The same things were measured in two ways. Each way mixes the same 11 hidden numbers, adds some noise and spreads widely along 6 directions of its own, which tell nothing about the thing.
Some things both ways: the first way, then the second way.
[ -3 -21  -7   1 -10  -4  -8   1 -17   4   5   8  14  -3  14  -1   2  21
   9  -5  -8  -2   6  -8  -3]
[  0  -8   6   9  -8   8   8  -3   3  -5   1  -7  -2   7   8  -3   1   6
 -14   9  -6  -3   4]

[-13 -14   1   5  -1 -14 -13   2   6  -8  -2  19  -3  -2 -10  12  -7 -13
   7  -1  -6   5  17   6  18]
[ 23   3   7   3   2  -6  -8 -12 -12   4  14   5  13  -6  -8  -1   9   1
  -8  -4  12   5   6]

[  2 -18   6  12  -9 -10  -7   6   6 -16 -11  -1   2 -21  12   4   6   9
  17  -7   4   2   6  -3  10]
[  4  -3   8   3 -16   6  14   2   0  -4   3 -13  -5  -1  18  -2  -4   6
 -11  -3 -36 -14  10]

[ 19   6  -7 -13  -3  16   4  11  -6  13   6 -19   6 -12   7 -28  13  23
  -1  -5  -5  -2 -19 -10 -19]
[-11  -6   1   4   0  10   8   1   0  -3   2  -2   0   6  -2   1   5  -8
   4  12  -9  -1   6]

[-10   3   6  -2   8  -3   5   2  -3   4   8  -1   7   7   3   7  -5  -5
  10  -4  -1  -2  15  -2  -4]
[ -9  -2   4  -1  -4   5   6  -5   2   5   8  -2  -4  -4   6  -2   1  -2
  -8  -6 -14   2   2]

[ 10  -1   3  -2  -4  -2  11   3   8   8  -5  -2  -5 -13 -10  -4   0  -5
   2   7  12   1   0   5  -1]
[ -9  -9   1   3   4   7  -2  -1  13   9  -7   0   3   1   1   8  11 -11
  -2  11  -6   9   1]

[ -7  -6  -1  16  11 -22  -6   1  -5  10   6   3 -22  23   5  15 -10   9
   2   2 -12   1   1 -13   6]
[-10  -2 -11   2   2   0  -5 -16   0  -1  -3 -10   9   0  -8  -3   8  -2
  -2   3  10   3   4]

[ -9   3 -12  13   7  -3   4 -14 -20  -3  22  -3  17   7  11   1  -2  -7
  14   3  -9  14   7 -11   6]
[ -2  -4   9   0  -4  13  20   2  -7   2  16   2  10  -5   6  -1   7 -13
   7  -8 -18  -5  11]

[-8 -6  1 -2 -2  0 -6  6  7  1 -9  0  0 -4  3  5  3 -3 -3 -6 13 -8  3 11
 10]
[-15  11  -1 -14  -5   0   1   3   8   1  -8   2  -9 -10  11  -8  -5  -9
  -4  -8 -13   4  -1]

[  8  -5  -3 -13 -14   1  -7   4   4   0 -12   6   4  -2  -1   0  -4  10
  -1  -1   2 -18  -4 -12  -7]
[ -8 -11   1  10   2   0  -5  -5   8  -1 -12  -4  -4  13   3   3   1  10
  -7  15  -3  -2   2]

[  3 -16  -1   8  -6  -6  -9   3   9  -3  -3   0 -10  -9   2   1   9   6
  11   3  -6   3  -5  -4  10]
[ -3  -1   8   3  -5  -5   2   8  10  13   2  -1   2   8   9   3  -9   3
  -7 -10   3 -15   7]

[  6   2  -8   4   0 -12  -8  -8  -4   1  -3  -6  -5 -14  -3 -17   3 -14
  -1   3   6   5  -7   2  23]
[  2 -17   4   8   1  18   3  19   6  11   1   5   6  -3  23  11   7  -5
 -11   3  10  10  -3]

[ -8   9  -2  10   5  -3  -5 -14  -4  -4   8  -9   2  17  12   8   2 -11
   9   4  -4   2  -5 -13   4]
[ 4 -7  9  4  0 -4 -4 -5 11 -5 -5 -6 -8 11 -2  9 -1 12 -6  5 -9  0  0]

[  4  -1   8   4   2  -4  -4  -2   2   4   5 -14  -9  -1   3  -8  10   6
   5   0   5  10 -14  -1  -2]
[ -5  13  -6  -9   0  -1  -1  -9 -16  -6  -1   6  -2 -10  -6 -15  -6  -1
  14   1  -3   9 -13]

[ -8   3   7  -7   1   2  14  15  17  16  -9  -8 -16   5  -1  12   1  -3
  -5   6   7  -1  -3  21  -3]
[-18  15 -11 -20   4  -4  -6  -3   8   9  -4   4   3 -19 -10  -5   1 -18
  13 -11  14   6 -11]

[ -6  -2   1   1  -5  -4  -4  -7   1   8   4   3  -1   1  -7   6  -3 -14
  -5   5   5   1   4  11   4]
[ -9   1   4   0  -1  10   2  13   7  23   7   9  11   2   4  10  -7 -11
   6 -16  15   5  -9]

[-15  11  -3  -7   1  11   9  -1  -5   4   3  -4  10  12   1   8  -4  -3
   4  -8   5  -6   4   3  -9]
[ -3  -8   5  -2   6   6   4  -9  -5 -13   7   3   0 -12 -10   0  13  -6
   1   4  -2  13   4]

[  7  10  -5  -9   1   2  10   3  -3   9   1 -11  -2  -5   0 -12   2  -3
   7   6  -4   8  -3   0  -3]
[ 14   2  -2  -5  -7   8   5  12 -13  -8   7  -2   6 -13  12  -2  -4  -4
   8   5   4   1  -1]

[  2   5   3 -24  -6  21   4  20  11   8  -9  -9  12  -6  12  -4   8   8
  -4  -5   3 -17   0   6 -16]
[  3   8   7  -3   6  -3  -5 -18  15  -8  -2   2  -1   7 -20   5  12  -3
  -3   1   8   3   2]

[ -2   1   7  23  11  -6   6  -1  14  -3   8  -4 -12   4  -1   7   6 -11
   2   5   6  14  -6   2  10]
[ -7  -8   1   8   7  11   1  19  -7   8   3  10   3   1   7   8  -1   1
   1  -5  20   4 -13]

[  4  -5  -5  -6  -5  -8   7  -3 -24  16  10  -4   8  -9   8 -16  -3  11
  19   2 -18   0   9 -12  -7]
[ -9 -11  -1  11   4   7   1 -13   2   3  -9   8  11  -5   1 -14   8   2
 -10   8  16   6  -4]

[ -7 -19  -6   5  -6   2  -6   2   4  -3   4   6   7  -3   4   6   8   9
   3  -2   4   5  -3   5   6]
[ -5   3  10  -6  -4  -2   7  10  10  12  11  -1  -1   8   4   7  -4  -8
   0 -12  -6  -9   5]

[  1  -1  -4  -4   4   0 -14   9   6   5  -6   0 -14   4  -4  -8   5   3
  -6  -7  -3  -1  -9   1   6]
[  5  14  -5 -10  -4 -11 -10  -1 -10 -11  -4  -4  -5  -6  -1 -11  -7   0
  -2   6   2   3   1]

[ 10   1  -1   1  -4   5  -3   2  11  -7 -10   2  -5  -9  -9 -13   9  -9
  -1   1   4  12 -14   3   7]
[  6   7   0  -6  -3  -8  -1  12 -16  -5  -3  -1  -7  -6   1  -8  -9   1
   8  11 -14  -5  -7]

[  7   2  13   4   4  17  18  17  20   1   6 -19  -2 -14   3   0  15  11
  18  -1   1  11  -3   2 -19]
[ 11  13   5  -6 -11  -5  -1   6 -12 -15  -1  -4 -11  -2   2  -4 -16   6
   2   4 -19  -4   5]

[ -5  -3  -6 -15   1  11  17   8  -8  18  17  -1  18  -6  -2  -5   0   7
   3   0   1  -1   8   9 -11]
[  7  13   1 -10  -1  -7 -18  14   1  -4  -6   9 -15  -5   6  -1 -15   3
  -7   8  15  15 -11]

[  5  15   2  -5   8  -8  11   4  -3  13  -2  -3 -10   6  -7  -7 -11  -9
   2   3  -7  -4   5  -7  -2]
[ 17  10  -2  -6  -5  -4  -6  -1 -11 -10   8 -10   5  -7 -11   6  -4  -1
  11   4   5  -3   4]

[ -8   0 -17  -9  -1  -2  -3  -1 -10  -1   7  11  11  10   0   4  -9  -2
   4   2 -16   3   7  -8   4]
[  0 -12   2   4  -1   4   7   6  -4   8   9  -5   5  -3  14   1   6  -4
  -5   4  -5  -6   9]

[-11   4  -2  11   6  -2  -6  -8   1  -4   5   7  -5  16  -3   9  -1 -18
   4   4  -6  15   2   1   8]
[ -4 -10   4   3  -2   1   5   1  -3   6   5  -4   1  -3   4  -2   4  -4
  -5   5 -13   0   2]

[ -7   6  -3   4  -5   6  12   6  -2  10   8   0   3   9   4  16  -9   2
   0   3 -14   0   9   3 -16]
[  1   2  -2   5  -9  -1 -12   6   3  -4 -15 -10  -3   3  -3   6 -12   5
  -8  11  -2   3  -1]

Other things, the second way, with their names:
Z_937: [  3   5   5   2  -2  -2   4   8  -2   2   2  -3   7   3 -11   4  -3  -5
   8   0   1 -14   2]
Z_868: [  9  -4   5   7  -5   0   1   5 -18 -24   0  -7  -5  -7  -6  -2  -5   6
  -5  17  -4  -4  14]
Z_628: [  8   3   9  -4  -5   6  10   0   0   2  19  -4   2   3   0  10   2  -5
   6 -11 -10  -4   3]
Z_948: [  2   1  -1  -5  -1   2  -8  -9  17   0  -6  -6  -4   9   1   7   4   2
   0   7   0  13 -11]
Z_931: [ 4 -4  6 -3  6 10 -1  2 14  2  8  8  4  5 10 11 11 -8 -3 -3 18 15  2]
Z_665: [ 11   7   1  -2  -4  -5   3   6 -22  -6   7  -1   3  -3   1  -6 -10   5
  11   1  -5 -11   4]
Z_17: [ -4  15   0 -11   0  -9  -6  -5  -5   1  -3   8  11  -8 -10  -9  -8 -10
  12 -10   6   5   7]
Z_13: [  4   4  -5  -8   7 -12 -18 -11  -6  -7  -9   1  -4  -5  -9  -6   6   0
  -1  11   2  20  -7]
Z_405: [ -8  -9   3  14   2   4  -1   3   7   3 -13   4   4  12   5   0  -1   9
 -11   3  12  -2  -2]
Z_895: [ -2  -4  -1  -1  -3   9  -2   9   5 -11 -13   0  -7  -3  18  -4   4  -2
 -16  12  -2  14  -2]
Z_94: [ -9  -1   0  -6  10   1   1 -19  -5 -11   6   4  -3  -2 -10  -3  13  -4
   7   0  -6  12   4]
Z_577: [ 13 -12   4   7  -5  20   6   9  -5  -1  10  -1   5  -8  15   9   4  -1
  -4   7   3   9  -3]
Z_483: [-11  10  -9  -6  10  -7  -5 -17 -21  -4  -2  10   5 -13 -17 -19   4  -4
  12   1   6   8  -7]
Z_414: [ 4 -5 11  9 -6  9  9 19 -2  2  4  2  5  8  9  7 -8  4 -4 -9  7 -6 -1]
Z_46: [ -6  -9  -8   8   6   4  -2  -3 -13   5  -4   3  -2  -1   0 -10   5   6
   3  18   3   8 -25]
Z_786: [ -3   6   8  -9   3  -8  -3 -27   4  -3   8   4  -7  -2 -13  -6   7  -3
   1   2 -16  10   7]
Z_828: [ -5 -16  12   5   9   2  -5   4  16   9  -3   7  -2   5   5  15   8  -2
 -11   1   1   9   7]
Z_965: [ 2 -9 12  7  1 11  6  2 16  4  8 -3 -3 16  2 20  4  7 -3 -7  0 -3 -5]
Z_748: [-3 -5  4 -7  2 14 18 14 -5 -4 16  6 -3  0 17 -1  5 -7 12  0 -4  1 -6]
Z_754: [  5   4   2  -6  -1  -3   4  -1  -1   1   2  -5  14   6  -2   2  10 -13
  10  -3 -11  -3  14]
Z_816: [-25   7  -8  -8   2   2   2  -6   8   3 -12   1  -6  -1   1 -11   3 -10
   4   5 -10   2  -6]
Z_356: [  0   7  -4   0   0  15   3   6 -13  -5   2  12   2  -4   6  -7  -5  -3
   8   6  14  11 -12]
Z_189: [ 12  15   2  -5  -8  -9 -13   3  -7  -6  -3   0  -3   1   3  -1 -20  10
  -2  -4   8   4   2]
Z_360: [  5  11  -2  -3  -3  -7  -9  -4  -6 -16 -16  -5  -8   1 -11  -5  -8   9
   3   7  -6   5 -12]
Z_749: [-10 -10   6   5   5   5   7  -9  11   8  -2   1  -1  11   1   2  12  -1
  -1   3 -17   1  -4]
Z_150: [ 14   0  -3  -1   1   5  -4   0 -10 -13  -2   0   1  -1   5  -4   7   1
  -1  16   6  14  -7]
Z_811: [ -7   2   6  -7   4  -3   8 -16   0  -9   7   0   0  -3  -8  -9  18 -13
  -3  -1 -14   0  17]
Z_607: [-12  -3   1  -4  -2   8  11   7   8  -1  -3   0   6   7   7  -2  -1  -7
   9  -3   3   1   0]
Z_149: [ -4  -1   4  -1   5   3  -1   5  -4   5  -1  13   2 -12   5  -3   0  -3
  -2  -7   8   7  -3]
Z_174: [ -1   7   0  -9  -6  -6  -8  20  -6  -8  -8  -4 -15  -2   7   4 -23   8
   6   0  -8   3  -9]
Z_516: [ -5   6   1   1  -4  -6  -6  -5   2  -4 -14  -4  -4   4  -8  -3  -8   2
  -1   9 -13  -1   2]
Z_518: [ -3  -6   0   4  -2  13  17  -8  -8  -2  11   0   6  -4   4 -10   8  -1
   6   5  -4  -5  -4]
Z_252: [ -7  -5   2   1   1  10  12  10  -2   5   5   8   7  -7   9  -6   2 -10
   4   4   8  -3  -1]
Z_629: [ -6 -13   6   5   0  -2   2   2  12   7  -1  -7   6  12   4   8   5  -2
  -4   1  -2  -6  11]
Z_69: [ 18  -4   3   8  -1  -7 -13 -12  -6  -1   0  -4   4   3  -8   1   0  11
  -7  12   8   7  -3]
Z_742: [ 14   6  -4 -15  -2  -1  -6   1  -8 -12   9  -2 -14  -8  16  -4   1   4
  -4   5   2  15  -9]

Some of these things the first way, each followed by its name:
[  3  14   5 -26  -4  18   4  15   9   0  -4 -16  12  -8   7  -8   7   4
   2  -6   1  -6  -1   3 -18] => Z_628
[ -8   9 -17 -11  -4   6 -17  -6  -3  -2  -2   6   2  21   0   5  -7  -7
  -6   0 -12  -8  -4 -10   1] => Z_629
[ -4   8   1  -9  -4  -5   0  -7  -3   4  -8   5   5   2  -3   3  -9 -23
  -3   6   7  -5  11   7   6] => Z_577
[ -3   2   3   6   0  -3  -7  -6   7  -2  -7  15  -2  13  -1  14  -7 -21
   0   6  -1 -10  10  -7   7] => Z_405
[ -2  -3  -4  -1  -4  -7   9  -1  -9   2   3  -3  10 -17  -5  -7  -4  -1
  11  -5   3  -2   6   0   7] => Z_149
[-19  -2  -7  -8   1   6   1  -1  -6  -2  13   3  20  20   6  19  -6  13
   3  -7   7  -9   5  -9 -11] => Z_94
[ -8 -11  -4   7  -7 -10  -9  -6  -4   0   8   4  -3   6   1   8  -2   5
   9   5 -15  12   1  -3   0] => Z_69
[  1   2  -5  -3  -8  11   9  12  -1   3  -8   6   6  -3  -4  -1  -5   9
   3 -12  -7 -12   3  -5 -10] => Z_868
[ -6  -3  -7   3  -8   2   0  -6 -13  -4   4  10  20  -1   4   3  -6  -3
   5  -5  -4  -3  11  -3   0] => Z_414
[-17  -3  -2  -2   3  -3  -8  -2   8  -3  -2  18  -3  21 -14  19  -8 -13
  -7  -1   9   1   6   7   7] => Z_13
[ 13   2  -5   9   5   1   1  -4   0  10   8 -17 -13  -8   7 -22  19  -2
   7  11  -7  18 -20  -2   7] => Z_252
[-6  4 -5 -1  8  6  9  1 -4 11 16  0 11 18 13  9 -1  1 -2  8 -4  1  3 -3
 -8] => Z_816
[ -7  -6   5 -13  -2   9  -3   4   4   4   8 -12   7  -1   4   1  11  13
  12  -5   5  -2  -3  -1 -13] => Z_786
[ -4 -11  -8  -9 -15   1   1  -1   1  -3  -4   6  16 -14 -10   4  -4   4
   5  -6  14 -13   3   1   4] => Z_828
[ -5  12 -13 -10  -7   6   3  -5 -19   3   6  -6  19   5   0  -8  -8   6
  -3 -11  -2  -8  -6  -7  -9] => Z_174
[ -2  -3 -11   7  -2   5  -8 -12  -7   5   8 -11  -3  11  13  -1  11   7
   3   4   0   8 -18  -6   0] => Z_607
[ -3  -8  -1  13  -1  -9 -25  -3   9  -1   1 -13 -23   0   3   0  13   5
   0  -2  -4   5 -19  -1  12] => Z_189
[ 16  12  14 -10   3   7   3   4  14  -2  -8 -12   0 -12  -2 -15  10 -10
   9   2  11   0  -4  -6  -6] => Z_749
